The rows of a group lie close to one hidden flat surface of 11 dimensions, which may be shifted away from zero. Surfaces can cross.
Some rows, each with its group after it:
[-11 6 0 -24 3 -13 13 -4 12 -8 -17 1 2 -13 -1 14 1 4 2 2 28 -28 1 8 -8]  T
[-2 -30 -1 -8 -11 14 1 17 1 -17 8 25 7 9 -13 -14 -11 0 4 -18 3 7 -6 3 -9]  V
[12 -1 -5 14 5 15 0 -4 6 15 0 -2 0 3 -2 8 3 0 -4 13 -7 2 17 10 4]  H
[-1 -5 0 -7 4 0 5 -2 0 -2 -8 8 4 -10 5 -3 -4 -2 -1 -1 4 -6 10 4 -1]  Y
[5 6 2 -14 8 -7 -4 9 7 7 -7 9 4 0 -12 6 6 -6 -3 9 -6 -7 4 -5 5]  Q
[-11 0 -5 -4 6 0 1 -12 -8 5 2 22 -2 -17 5 -1 -4 -5 -5 -6 9 3 11 -4 -7]  H
[3 -8 -4 1 1 13 -3 22 5 -12 12 10 10 1 3 -2 12 17 20 5 -4 6 18 5 0]  R
[-2 -6 -8 5 9 -6 -4 -1 2 -6 -21 -4 -1 -17 25 -8 11 -14 7 -2 -14 -13 19 11 0]  V
[10 -8 -1 -10 -11 -6 9 -4 -3 1 -8 11 -10 8 0 2 -2 -1 6 -7 -11 -10 -5 1 11]  Y
[-6 -5 -3 -7 -8 -15 10 -1 -4 2 -5 -1 -12 -12 13 -5 -4 -12 -3 -5 -9 -16 1 4 0]  R
[1 -8 3 5 -13 4 -2 -2 1 2 3 -9 15 -5 14 2 9 3 22 -1 -9 15 18 2 12]  V
[1 7 -17 4 15 4 -10 1 -7 13 5 -11 9 1 6 3 11 -5 4 -1 -1 -3 4 3 -8]  Q
[10 5 3 11 3 6 -12 -8 1 1 1 -9 -5 20 -10 4 11 5 -3 1 -7 6 -12 -3 7]  Y
[-3 -1 -2 6 -2 3 6 -4 -3 7 10 -15 2 -8 7 4 7 3 -9 6 -1 -7 7 12 -5]  Q
[-6 4 0 6 -7 -12 3 4 2 -11 -1 1 -6 -14 18 -5 7 0 9 5 -12 3 5 -3 2]  Q
[22 -2 7 1 -10 -2 14 2 32 -9 -22 23 -3 15 -28 15 -13 2 -5 22 2 -1 -16 -5 9]  H
[-23 10 -4 14 8 -1 -4 -7 4 -5 2 0 1 -19 4 -3 -5 -7 -12 3 21 11 -3 -5 -22]  R
[-4 3 2 -20 -13 -17 2 4 3 -2 3 13 10 0 -10 7 2 -2 12 -4 0 5 -14 -16 2]  H
[-4 4 -10 -6 7 -16 -7 4 9 1 -17 -11 7 -10 6 3 13 -19 3 3 -7 -17 -2 4 -7]  Q
[10 -3 -7 19 -13 9 20 9 -4 22 23 -8 10 -5 7 -4 -24 -6 -10 15 -11 21 5 0 -4]  V
[-5 5 2 -6 4 4 -4 -10 -12 5 8 6 15 0 -3 -1 -5 6 5 -9 15 18 -3 -14 0]  V
[-8 -10 -4 -4 -19 -7 5 -3 5 2 1 10 -4 -7 4 3 -5 -11 8 -8 -2 4 1 -2 -1]  H
[6 -9 5 -4 -18 -6 -2 -2 8 -15 -12 13 -3 11 0 2 6 4 27 -10 -8 8 -8 -9 15]  Q
[8 19 4 -5 -5 -12 2 9 -3 11 3 16 -14 -5 7 5 0 5 16 13 -19 10 17 -19 21]  V
[-5 -14 18 -11 -15 -9 6 -7 3 -17 -3 -12 2 -8 4 2 19 9 -2 -3 -6 -20 2 16 7]  Y
[14 -4 -1 -6 -2 -1 16 17 1 10 6 -5 -6 7 -9 2 -9 -2 -16 12 -13 -20 -4 10 0]  H
[6 -4 7 -20 16 -12 -4 -6 -6 6 -18 -16 19 -9 1 -1 18 -13 -15 2 -15 -28 4 11 6]  Y
[7 14 10 -25 -6 -9 0 -4 -1 21 -3 -9 0 8 -8 19 3 8 15 1 3 -9 9 -5 22]  T
[-12 4 -21 2 11 -2 -12 -8 -3 -1 -3 0 -1 -4 9 3 12 -10 10 -13 10 -5 -3 1 -15]  Q
[3 12 -4 29 -16 6 -9 -12 9 15 13 -13 -22 13 0 17 7 1 8 6 -6 21 -1 -4 7]  R
[-7 -7 2 -7 0 -7 7 -15 4 -9 -18 14 -2 -16 6 0 0 -5 -4 -4 8 -11 5 5 -1]  V
[-6 7 -9 -14 -4 -4 7 -11 -19 22 22 7 2 -9 4 13 10 6 0 -3 0 -5 10 0 -1]  Q
[-9 -20 1 -7 -3 1 -5 -3 6 -20 -12 15 1 -4 3 -7 5 -3 9 -18 6 -6 1 7 -5]  V
[-5 -8 -6 8 -3 6 -11 5 -8 7 3 -16 -15 4 15 -9 -1 -10 11 -17 -10 -2 9 7 1]  Y
[4 -13 -4 -6 -2 7 -10 9 6 -3 -3 6 5 16 -12 0 0 -6 10 -13 0 1 -8 1 -1]  Y
[8 4 -14 5 21 6 3 18 -3 3 5 -1 19 -3 0 -8 -3 -3 -11 14 -4 0 0 2 -14]  T
[1 -1 1 -13 10 0 18 8 -7 -4 4 17 13 -13 -3 -7 -13 8 -15 10 10 -6 3 0 -8]  Y
[-2 -2 4 -1 1 5 1 14 -4 11 18 -29 16 1 -7 -3 -4 -4 -16 5 0 -3 -4 9 -9]  V
[-3 1 -15 -1 35 7 -20 24 -10 -11 -7 20 -2 -5 9 -25 1 -10 2 -7 -10 -2 13 -5 -11]  V
[16 10 -6 -14 17 -12 -2 18 -3 5 -9 4 29 -6 5 -3 10 -6 8 16 -23 -1 7 -11 9]  T
[-5 -7 0 7 -5 0 6 2 12 5 -6 -6 13 -13 1 -2 -15 -18 -8 6 4 8 4 3 -8]  H
[8 10 -8 13 -4 12 0 -10 6 12 5 11 -5 10 -7 16 -4 9 11 7 10 19 3 -8 4]  R
[14 2 -10 8 6 7 12 -16 -12 14 3 0 8 0 8 5 0 6 -4 7 -2 2 5 3 3]  Q
[-2 1 -2 -2 3 -3 7 16 0 -24 -2 10 -13 -3 10 -9 4 15 10 2 -1 -12 2 3 -2]  T
[9 6 9 3 1 5 3 3 7 -2 8 -6 13 8 -16 7 4 14 -10 17 4 6 -9 -2 2]  T
[-7 -4 1 -12 -15 -16 16 -17 -2 2 -6 0 -5 -13 7 8 0 -5 -3 -5 5 -16 -5 5 -1]  R
[-4 8 -3 -19 8 -5 0 -3 1 11 -4 -15 25 -3 -7 11 3 -4 1 -1 19 -9 -3 0 -6]  T
[9 -14 6 -15 -7 -2 15 2 -13 -7 2 4 -2 -1 10 -5 5 14 3 -5 -13 -19 8 11 12]  Y
[-4 -4 -8 8 2 5 2 -14 5 -10 3 1 6 -4 1 8 19 10 -2 4 9 -5 -2 11 -11]  R
[6 1 -5 9 16 9 -3 -2 -11 13 -2 -20 5 -4 15 -7 0 -4 -5 1 -7 -4 16 10 0]  Y
[-10 -9 20 -12 -15 -2 -1 13 10 -18 0 16 -13 -1 -8 -3 -5 7 8 -5 2 0 6 -2 8]  Q
[7 -13 11 15 -23 7 0 -1 22 -8 8 11 10 8 -19 10 5 4 1 12 -7 25 -8 -3 6]  T
[-7 -12 0 18 -8 5 -9 18 20 -17 1 -22 -5 0 5 -3 13 -4 6 4 -10 -5 2 18 -9]  V
[-10 -3 13 -2 -14 -8 12 2 8 -19 -3 -3 -26 -2 2 -1 -7 10 -4 -2 10 -18 -6 9 -1]  H
[-1 8 -2 -2 8 -8 -8 18 9 -6 -6 1 -4 -1 -3 -2 7 -7 0 9 -11 -8 -1 -2 -2]  V
[10 -2 9 3 4 7 8 -5 2 -1 5 -20 21 1 -7 5 9 13 -17 15 3 -7 -4 12 -2]  Y
[7 6 8 -5 12 3 -7 6 11 4 -3 7 3 8 -25 8 4 1 -18 14 0 -5 -3 -2 1]  Q
[0 -2 -1 -3 4 -12 -1 -4 13 -9 -24 8 -13 -1 -5 0 0 -15 -11 1 -3 -17 -11 2 -3]  Q
[-15 -16 12 -20 -15 -20 -2 -8 10 -20 -16 13 -11 -8 -7 1 11 -11 -2 -15 -1 -22 -12 5 0]  Y
[-7 2 1 -6 7 -2 8 11 -7 6 5 -10 7 -14 7 -8 -12 -5 -11 3 5 -7 9 4 -8]  R
[-13 -7 5 -1 -20 -6 6 -1 -8 0 11 8 -26 -7 11 -6 -10 -2 4 -13 -5 0 6 -1 4]  T
[3 1 6 -6 2 8 14 5 8 1 4 6 14 -8 -9 8 -7 15 -6 18 16 -1 13 6 -3]  R
[0 -12 14 -9 -6 12 -1 14 3 -12 7 3 5 5 -8 -4 0 15 7 -4 4 1 9 5 6]  H
[-1 0 11 5 -6 -4 13 -14 -9 -18 -2 21 -6 -9 10 -11 -10 14 -3 1 4 15 -5 -13 6]  Q
[-8 2 4 -12 -13 0 8 10 -1 -8 17 -2 -13 9 -7 6 -4 20 11 -6 17 -8 -7 2 -2]  T
[5 7 -1 1 0 -13 -6 -8 16 -3 -11 -1 7 4 -11 14 21 -7 -5 13 -8 -5 -17 -3 1]  Q
[1 -1 -2 5 7 7 -8 -10 -4 -3 -5 5 0 4 5 -3 3 4 9 -9 5 8 3 -2 3]  Y
[6 -3 7 -9 -3 5 5 -4 -10 8 5 27 17 -12 7 -2 -6 9 13 2 -4 23 27 -14 17]  V
[-6 -3 -16 4 9 11 -12 -6 -1 15 -4 7 2 -1 3 1 -7 -16 8 -14 10 8 11 -1 -8]  T
[-2 3 1 9 8 2 -2 7 -12 1 12 -11 4 -4 8 -14 -1 0 -12 3 -10 4 1 0 -4]  T
[21 -6 -18 -4 -8 1 0 3 -8 27 4 -15 4 23 -1 8 2 -13 12 -8 -22 -6 -8 5 8]  H
[11 9 11 0 10 9 -3 -1 7 -7 -3 8 -3 13 -15 9 8 22 1 13 7 0 2 -2 10]  H
[-1 4 -10 20 -16 4 -5 -2 13 7 15 5 -9 6 -6 15 10 0 9 7 -5 17 -2 -4 -3]  H
[-3 13 0 0 -4 -7 11 10 -1 8 9 8 -4 -10 1 0 -17 -1 -5 13 0 10 3 -12 -2]  Y
[18 -8 0 5 -7 10 5 8 11 6 3 5 -3 15 -12 9 1 5 1 11 -10 -1 3 7 7]  H
[-1 -7 -5 -4 -2 -1 -5 7 1 -1 -2 -10 12 2 3 -3 4 -8 10 -6 -2 0 -3 2 -3]  R
[11 -2 2 3 -9 1 -1 -2 13 1 -5 2 2 11 -10 11 6 2 8 5 -6 4 -4 0 9]  R
[-12 -6 20 -6 -9 0 2 9 5 -15 11 -12 4 -5 -7 -4 0 11 -7 1 9 -2 -3 6 -2]  R
[8 6 4 -14 6 -8 15 -2 6 -18 -15 -3 -2 6 -4 7 6 20 -1 8 15 -27 -13 8 0]  T
[-1 -2 2 11 -3 0 0 0 2 -2 -1 -5 -19 3 2 -4 -4 -5 -9 0 -9 -5 -3 6 -1]  R
[-7 -5 6 3 -8 0 5 -6 3 -18 -2 1 -15 1 4 -1 2 12 2 -6 9 -6 -6 6 -1]  T
[-3 -5 -8 3 -14 0 6 -8 0 5 12 27 -26 -5 3 11 8 5 5 0 -9 -2 13 3 2]  H
[15 -4 6 -12 6 -5 -19 21 13 -11 -22 13 19 18 -19 -10 -1 -14 14 -2 -16 13 -16 -20 11]  R
[2 -4 -14 6 3 0 -9 24 3 -5 0 -1 -5 9 4 -10 -1 -13 9 -5 -16 0 -7 -1 -7]  V

New rows. What belongs after each?
[5 -11 -6 -19 4 0 8 8 -21 14 4 9 0 2 2 -13 -17 -10 -6 -16 -8 -11 2 1 0]  V
[3 7 4 -20 -13 -11 8 -4 -14 19 6 -2 1 4 0 6 -11 0 12 -9 1 1 -2 -12 13]  R
[3 5 -13 -1 9 2 13 4 -15 20 6 -11 11 -7 10 -7 -22 -9 -9 1 6 0 2 0 -10]  Y
[-13 10 3 1 -18 -13 4 -6 -7 3 9 -8 -26 -3 11 3 -5 2 10 -10 3 1 -5 -7 3]  V
[3 5 -9 3 6 -2 -2 7 -5 6 -2 2 -21 6 5 -5 -6 -6 0 -3 -8 -7 -2 -1 -1]  V
[-8 -6 -7 14 8 10 -13 -7 5 2 -13 -3 -10 -5 10 -5 -3 -14 4 -11 6 2 15 8 -5]  Y
[-12 -19 1 8 -10 1 14 -12 10 -6 -13 -9 -17 -20 15 -1 -8 -11 -13 -5 8 -23 12 27 -10]  Y
[3 -6 -6 -6 19 11 -18 12 -4 -7 -6 10 10 10 -6 -10 5 -1 6 -9 -2 0 1 -2 -3]  V
[3 2 0 1 -13 2 10 -2 -8 44 17 20 -18 -9 -6 5 -29 -19 -20 6 -16 13 21 -9 8]  T
[2 -1 -5 10 -10 -14 -4 9 14 -7 -11 -6 -24 2 9 2 14 -12 8 5 -26 -13 -2 7 4]  Q
[12 -5 -22 4 19 1 -2 -7 8 -3 -28 23 9 2 -1 -2 -1 -18 0 0 -1 -4 -7 -1 -8]  R
[-6 8 9 9 -18 -1 14 -7 11 -3 12 16 -18 1 -16 10 -17 12 -11 10 17 15 -13 -10 -3]  V
[-7 5 2 -17 3 -6 -12 5 -2 -1 3 20 -11 5 -15 3 4 -2 1 -10 3 -3 -6 -11 -1]  Q
[7 -3 2 -8 11 4 -7 6 -2 0 -8 8 -3 4 -3 -3 5 0 1 -1 -7 -10 11 3 7]  V
[-2 -12 1 -1 -4 10 3 10 -8 -9 9 -5 -16 13 -1 -9 -9 8 0 -16 6 -9 -7 10 -5]  H
[-3 6 6 3 3 1 0 7 6 -2 5 2 -6 -1 -9 2 -3 4 -10 10 4 1 -1 -2 -4]  V
[11 -5 7 1 -8 7 13 0 6 7 5 14 6 0 -11 5 -11 6 -8 14 0 9 6 -1 6]  V
[8 0 -12 2 5 10 -5 -3 -7 7 1 6 1 14 -1 1 -3 2 13 -9 3 8 -3 -5 1]  R
[8 -3 4 -3 9 12 -6 6 0 2 -2 -1 10 11 -10 -3 -4 4 1 -1 4 3 3 0 4]  Q
[-5 11 -11 4 35 8 -27 14 -8 -11 -7 3 -28 17 -4 -13 6 -2 -4 -13 3 -15 -7 0 -12]  V
[4 0 -3 23 -1 -2 -18 0 17 -2 -6 -20 2 8 -3 5 21 -14 -1 8 -19 6 -10 3 -1]  R
[17 18 2 6 17 5 -3 0 -15 17 15 -28 23 14 -8 1 8 10 -15 15 -7 8 -12 -6 4]  Y
[-23 7 18 11 -12 -12 -9 -6 6 -18 4 2 -37 -16 8 -2 12 3 -6 1 -7 0 6 -2 4]  Y
[10 -7 0 3 2 20 -17 2 -1 3 4 -3 17 20 -6 1 6 8 23 -10 2 19 8 -2 9]  H
[0 -1 4 11 -2 4 -5 -3 18 -4 -14 14 -8 -6 -1 7 0 -3 6 9 1 8 15 0 6]  Y
[7 -2 -5 -6 -7 -7 7 -4 -14 10 -2 -2 -11 3 12 -4 -5 -4 6 -10 -14 -8 0 0 10]  Y
[-9 5 9 -15 -1 -15 14 -8 -5 5 -4 -3 -5 -27 13 3 5 -1 -14 7 -1 -23 18 10 3]  H
[12 3 -5 4 3 2 -5 -2 5 8 -9 -28 18 20 -9 5 -2 -6 4 -1 6 3 -20 -1 0]  H
[-5 4 7 4 0 0 8 -10 -5 -6 -1 -16 -31 0 10 1 4 14 -7 -3 7 -25 3 16 2]  H
[-23 -3 2 -4 -19 6 7 10 1 0 34 -12 0 -2 -10 4 -12 9 -4 -9 27 5 -8 4 -20]  T
[2 0 5 -4 -12 -4 13 -8 -8 13 3 -2 -20 -2 5 4 -10 2 -3 -3 -4 -9 8 3 10]  V
[-7 12 -3 -1 2 -10 -10 9 -12 21 9 -26 2 -4 9 -5 -2 -18 1 -5 -13 3 0 -7 0]  Y
[6 12 -9 -1 3 -5 -6 5 -6 22 7 -16 11 4 2 6 5 -9 5 5 -13 5 1 -6 4]  H
[18 0 13 0 -1 5 6 -8 14 4 -15 7 -2 19 -26 9 -14 2 -16 12 7 2 -14 -3 10]  R
[-3 12 10 -15 6 -10 -1 -1 2 4 4 4 21 -8 -15 9 9 1 -12 13 3 0 -4 -10 1]  Q
[5 -10 22 -4 9 19 7 7 -1 -9 -4 4 19 -2 -7 -14 -24 16 -9 4 19 12 14 1 5]  Q
[-7 4 0 1 -1 2 -5 9 -8 10 14 1 -5 -13 13 -3 4 1 10 1 -12 8 26 -2 6]  H
[-14 5 -3 -11 -16 -27 -8 12 13 -22 -12 17 -16 -5 6 1 11 -10 29 -9 -9 0 -14 -17 2]  V
[5 13 -12 -2 23 9 -11 8 -15 6 -2 3 -11 11 8 -7 -2 8 15 -8 3 -2 10 -5 2]  T
[-8 -5 -4 3 -3 -4 10 4 0 1 4 12 -7 -17 6 -6 -11 -10 -12 3 -3 -2 7 3 -10]  T
[-2 10 -13 -2 32 -4 -12 4 -7 -11 -20 12 9 -13 18 -14 8 -5 9 -2 1 -3 10 -6 -5]  T
[18 -4 -6 3 -6 6 -3 24 -2 1 12 5 7 18 -3 -4 4 7 18 4 -25 13 -2 -6 10]  T
[24 3 5 5 11 0 4 0 -6 -6 -4 -10 16 14 -4 -6 8 9 -12 13 -16 -1 -16 -1 8]  T
[6 -7 -10 7 -1 6 -4 -10 -1 2 -7 -8 1 14 1 1 0 -5 9 -13 3 3 -10 3 -1]  V
[-4 -10 4 19 -8 9 -3 -6 11 5 2 -8 -5 -8 3 1 0 -8 -8 5 -5 7 14 11 -1]  T
[-4 -6 0 -4 10 -3 -3 9 -1 -16 -7 9 1 -4 1 -13 2 -3 -7 -3 -4 -8 -3 2 -6]  R
[-4 -1 1 -15 -14 -9 13 11 11 2 3 12 1 -11 -5 10 -5 0 5 9 4 -8 6 1 -1]  T
[3 0 3 -20 -5 -13 9 21 -4 11 5 7 3 -7 -1 -4 -7 -9 -2 5 -19 -8 5 -5 6]  V
[-10 7 6 -1 -6 -7 3 17 7 -4 10 -2 3 -8 -6 -2 -8 -1 -6 9 3 6 -5 -7 -8]  H
[0 7 0 20 0 6 1 1 12 -2 -2 6 -18 -1 0 3 -9 2 -5 12 4 8 4 -1 -2]  H
[7 -11 12 -4 -1 17 11 -4 1 2 3 10 0 5 -13 2 -14 14 -11 3 13 -1 11 8 5]  Q
[4 3 4 7 4 6 -6 3 5 3 -1 -15 2 0 3 2 8 3 2 8 -4 -1 12 7 5]  T
[0 2 -9 10 8 5 -2 8 0 0 0 -4 -5 -4 11 -4 2 -1 4 3 -5 -2 13 6 -3]  Q
[5 -16 5 -9 -19 -4 2 3 -1 -2 0 -12 3 4 10 1 12 3 24 -11 -17 -7 10 10 16]  Y
[7 2 8 -32 11 -9 -6 9 1 0 -12 16 12 6 -21 2 4 -2 -3 -1 -1 -14 -5 -7 7]  V
[-14 -11 -1 13 -14 11 13 -11 1 3 10 4 -36 -3 1 2 -21 0 -14 -11 18 -8 4 15 -13]  T
[-10 -6 -2 -15 -3 -7 3 0 -10 -6 -4 16 -1 -14 14 -9 -6 -2 14 -14 4 -1 9 -5 1]  Y
[-13 -10 -7 -16 -1 -7 4 3 -1 2 -3 -4 11 -5 -6 -5 -15 -20 -11 -16 15 -12 -17 3 -20]  Y
[-4 -10 5 -30 10 0 -3 0 -20 0 -1 25 13 -5 -3 -11 -6 0 2 -20 6 -3 8 -8 4]  V
[-2 -17 17 2 -17 -3 7 -1 11 -11 -13 -13 -20 6 -7 -8 -18 -10 -17 -9 0 -15 -15 12 0]  R
[1 -4 -9 -7 10 -11 -2 19 -3 -12 -5 19 -1 -14 14 -12 15 -5 5 5 -27 -14 13 2 0]  R
[8 -9 -1 26 11 22 -14 -26 16 -2 -20 -18 8 10 -2 8 13 -1 -1 2 12 5 5 16 -1]  Y
[-9 2 -7 2 -12 -5 7 15 -7 3 19 3 -26 -2 6 -4 -9 -3 -2 -5 -9 -5 -3 -1 -7]  H
[5 1 2 -7 -5 -5 7 -6 -5 11 5 4 -5 0 -4 7 4 2 -9 4 -9 -9 2 3 6]  Q
[15 4 -1 7 4 3 20 -16 -9 2 -4 14 19 -13 15 -2 -6 15 2 15 1 16 12 -7 9]  Q
[-15 9 14 -11 -5 -10 5 6 0 -10 14 1 12 -13 -7 0 1 10 -8 9 11 5 -7 -10 -4]  T
[-3 6 -1 -4 0 -12 -9 3 8 -2 -8 -23 11 2 -2 5 14 -9 5 2 -3 -7 -12 1 -2]  V
[-10 8 3 1 8 0 -13 8 -6 6 11 -24 16 -6 2 -6 5 -5 -3 1 0 7 2 -3 -6]  Y
[-8 3 20 -17 3 -1 -2 -2 -7 5 6 -11 3 -8 -2 3 8 12 -7 0 6 -11 16 6 9]  V
[-16 0 12 -22 5 -7 5 -6 -24 -4 6 4 13 -16 6 -17 -15 2 -9 -17 18 3 -2 -11 -3]  Q
[0 7 -1 10 2 -4 4 -4 1 -1 3 7 -13 -5 1 2 6 2 -13 12 -8 -3 0 1 -2]  Q
[4 -2 16 14 4 14 4 5 6 -11 4 0 2 -1 -5 -8 -9 15 -15 14 6 10 8 3 2]  Q
[1 -7 -2 5 -12 4 -3 -4 26 -15 -11 20 9 5 -11 13 7 3 21 4 10 16 -3 -5 1]  R
[2 2 13 4 10 6 -7 4 10 -5 -2 -18 26 1 -12 -1 4 4 -11 14 7 7 -3 2 -2]  Q
[11 -10 3 -7 2 11 -7 -16 -5 0 -13 19 5 9 1 3 6 9 20 -12 1 7 16 -2 18]  V
[-6 0 -6 2 5 -1 5 -4 -26 9 15 7 -2 -8 7 -18 -19 -10 -21 -11 -4 8 -10 -9 -12]  T
[-1 6 -11 3 14 -12 -2 -2 11 -12 -25 22 3 -16 8 -3 3 -14 1 9 -2 -1 1 -8 -6]  V
[6 1 5 -21 2 2 -6 -1 -13 11 9 10 12 13 -16 4 1 6 4 -10 3 5 -4 -11 10]  Q
[2 -15 1 14 -10 19 -1 8 1 -4 16 6 8 3 3 -6 -5 8 10 -1 -3 24 13 2 1]  V
[-1 7 6 -5 0 -4 2 15 -2 4 12 -5 7 -5 -4 -2 0 2 -7 11 -8 1 3 -3 0]  Y
[1 6 6 -17 2 8 -11 17 6 11 16 23 -3 8 -25 14 7 11 5 7 1 4 16 -7 7]  Q
[0 0 0 -3 -1 -8 -10 7 5 -11 -11 13 -7 6 0 -3 4 -4 15 -7 -7 3 -6 -10 6]  Q
[7 2 -7 7 5 18 6 -4 1 -7 7 39 -17 8 -6 5 -7 24 8 4 16 11 10 -4 1]  R
[-2 10 3 10 14 11 -12 12 0 -2 12 -7 11 3 -8 -4 2 7 -6 10 4 14 2 -5 -6]  R
[7 5 3 -9 4 -6 8 -2 -5 -2 2 18 -6 -5 -1 4 13 12 -7 12 -11 -11 5 0 8]  R
